There are 5 ways to turn a row about zero (a turn may also mirror it). The second row of each pair is the first, turned, with some noise. The first 35 pairs use one turn. New pairs use 2 turns, one after the other, and a turn may come again.
Known pairs, each followed by its turns in order:
[-14 -20   6  -4   2  16]
[16  8  0 16  7 18] : A

[ -3  12  -8   2 -23   3]
[-18  12  10   7   5 -13] : S

[ 8 11 -7 19 -4 10]
[-12  -9  -4  13  -6 -17] : S

[16  4 10 14 16  8]
[  6 -18   2 -14  17   1] : A

[-8  3 21 15 -4  2]
[ 11   9 -16   6   9 -16] : S

[-24  21  16   4  -8 -35]
[ -5  31 -21   0 -26 -22] : H

[ 24   7  15   7 -13  -9]
[ 10  -6  -3 -12   4 -30] : A

[ -8 -35 -17  21   6  -3]
[ 16  19  -3 -31 -18 -11] : P

[ -8   2  -1  22 -25   3]
[-10   8 -13  17  14 -18] : A

[ -3  -1  -7  15   4 -35]
[ -4 -13 -17  24 -11 -18] : J

[10  0  5 -5 13 11]
[-12 -10   2  10   9   4] : H

[ 26 -13  27  -2 -27  -8]
[ 33   4  -6  -2  -2 -34] : A

[-23  -7   8   0  -3  28]
[ -6   8 -11 -20  19  21] : H

[ 15   7   0   1 -15   7]
[  3  12  -5 -12   7 -15] : A

[-15  14  -9  13   5   1]
[-17  -8 -13  -4  12  -8] : S

[  3  -8  -6 -15   5  -9]
[  8 -11  -9   8   5 -10] : H

[ 18  13  -7  -6 -23  -1]
[  4 -19   3  -5 -25   5] : H

[18  9 22  7 35 -2]
[-16   8  36   1   1  25] : P

[-20  28   1  -5   5  10]
[  1   9  25   1 -25   5] : J

[ 2  7  1  9  0 -7]
[-12   5  -3  -1   3   3] : P

[  9   1 -13 -12  -9  19]
[ -1   9   7 -24   9  -7] : J

[ 1  1  0 20 -2 -6]
[13  0 -9 11 -3 -7] : J

[ 25   3  -6 -17  -1  -4]
[  0   1  18  -6 -24   3] : S

[12 11 35 14  1 12]
[-11  15  22   8  31   3] : P

[20 -8 -5 35 16 -8]
[  1  10  40  12   4 -11] : H

[-26  -2   0  -4  13   6]
[  1  16 -17   2  16   8] : H

[-34 -35   1  12   5   2]
[ 11  12  13 -22 -17 -39] : P

[-14  -1  -1 -15  -1 -11]
[  0   8   6 -15  11  10] : S

[  2  -4   9  15 -24   7]
[ 12  22 -10   6  11   1] : J

[-20   6   7  14   3  15]
[-10  -7  10 -13  13 -18] : P

[ 1  1 -8 -1 -8 -8]
[  0   0 -12   1  -3   2] : P

[ 0 -6 12 24  7 11]
[27 -1 -6  6  0 14] : J

[-1  1  3 10  2 14]
[17  3  2 -3  0  7] : J

[-22  20  -7  -2  24  -3]
[-15  -6 -24 -24   7   5] : S

[-30  -3 -13  11  -3  -8]
[-22   0  -7  25  -4   6] : A

New pairs. What belongs after each?
[-15  -3  12  -9  -1  -3]
[-6 -6 -1 17 -5 10] : S H

[-11   3  -1  -1   2   2]
[ 7  0  6 -3  7  2] : P S

[ 0 17 13  4 -1 -3]
[ -6  -2  13 -16   2  -3] : S S

[-4 -5 -5  1  7 24]
[  9  -8   8 -14  -3  15] : H J

[  0   9  18   3  -2 -25]
[ -9   1 -22  21   9   1] : A J

[ -2 -17  30   7   1  -1]
[-23 -12   5   9 -18   6] : H J

[ 14  -3  -8 -11   3 -35]
[ 27  24   7  -3 -14  10] : S S

[ 20  20 -15   6 -16 -35]
[ 30   6 -28  -7 -16 -23] : A H

[-18  -9  30  12   8  -2]
[  9 -12  18  30  -4   4] : S H

[ 16 -12   7  35  -2  -6]
[-17  10  17  32   1  -7] : H P

[-10  18  -6  -1   3  20]
[-19   6 -13  18  -3   5] : H S

[  5  -4   1 -28  -8   5]
[24 -8  4 -1 17 -3] : H H

[ 8  1 30 -6 -5 -5]
[ 17 -16  -2  -9 -10 -18] : A A

[ 27 -12   3  -7   7 -14]
[-10 -22   6 -19  -4 -12] : S H

[ 4 12  3 -6  1  3]
[-1  6  5 -3 11  2] : P H

[13  7 -4 33 -2 23]
[-11 -30  18  18 -12  -9] : J H

[ 11 -20  13   5  15  -8]
[  1   6  20  -8  14 -20] : P A

[  2  -5   9   0 -10  13]
[  8 -13  11   4   2  -7] : A J

[  3   6 -12  -2  -1 -15]
[14  1 -1 -9 -3 13] : P H

[  5  -8 -13  -7  13   2]
[-5  2 18  4 10 -1] : H H

[15  2 -9  7  1  0]
[ 9  5  8  6 11 -2] : S S

[-12  35   5  22  -4  -2]
[  6   4   6  10  -7 -42] : J S

[-35  -4   0 -15  15   3]
[-11  12   9 -18   8  33] : S A

[  4 -23  -2  -7   1 -18]
[-7  0 24 17 -1 -9] : A S

[ 11  29  -2   9  11 -10]
[-3 12  8 18 15 21] : P A

[ -3 -17 -14  32  -6  24]
[-18  -5  25  -2 -34   4] : J S

[ -8  -1 -13  14 -27   2]
[-27   3   4 -18  -9 -10] : J A

[ -3  -3   0 -21 -13   3]
[-11 -19   6   4  -2 -10] : J P

[-11  -7 -17  -1 -19  -3]
[-19  17  -5   3  12   0] : S H

[ 0  7  1 -1 -5 28]
[ 12  16  -4   0 -17 -10] : S J

[ -5   1  19   1   9 -25]
[ -6  22  -4 -15 -15   3] : P H

[  3 -17   4  -6 -33 -29]
[ 19  12  18  12 -33  10] : P H

[-25  -6  -1  -2  14   9]
[  0  -6 -13 -11   0 -27] : P H

[ -4 -12   3  -8 -22   5]
[  0   8 -10  17  -5  17] : J H

[ -5  -5   5  -7 -12   6]
[ 9 -1 10  9  0 -8] : A J

[  5   8 -22   8   2  -3]
[ -1  11 -12  14 -13   3] : J P

[  0  20   2  -2 -15 -20]
[ -1  -7  23   3 -22  -8] : S A

[10 -9  1 -2 14 14]
[ 11  -7 -17   2   3   9] : H S

[  5 -25 -35   7 -10   4]
[ 28  -2   0  12 -10  31] : A H

[ 13 -16   0   1   6  -5]
[ -2  -1  -6 -15  13 -10] : A J

[  1   3  -9 -17   8   8]
[-12  14  -3  10   4   6] : S S

[ 14  13 -19   1   0 -26]
[  7  -6 -21  13 -16 -23] : A P

[  0   0 -16  -2   5   2]
[13 -3 -1 -3  8 -1] : H J

[ -3  -6   0  -7   8 -12]
[-1 -3  1  5 15  8] : J S

[-3  4 17 -7 20  2]
[ -6  20  -7 -16  -4   3] : S A

[-5 -2  5 -5 -6 15]
[-9 -5 -8  3 -2 12] : J H

[ 10  12 -19  -2 -35 -13]
[  2  21 -10  23 -24 -19] : J H

[ 12   1  -4  20  -4 -13]
[  5 -21  12  -3  -1 -10] : J S

[-27  15  26  10   9  26]
[-16  17 -17   7  21 -33] : P H

[ 16   0  -2   3 -28  35]
[12 28 -1 19 -7 31] : H S

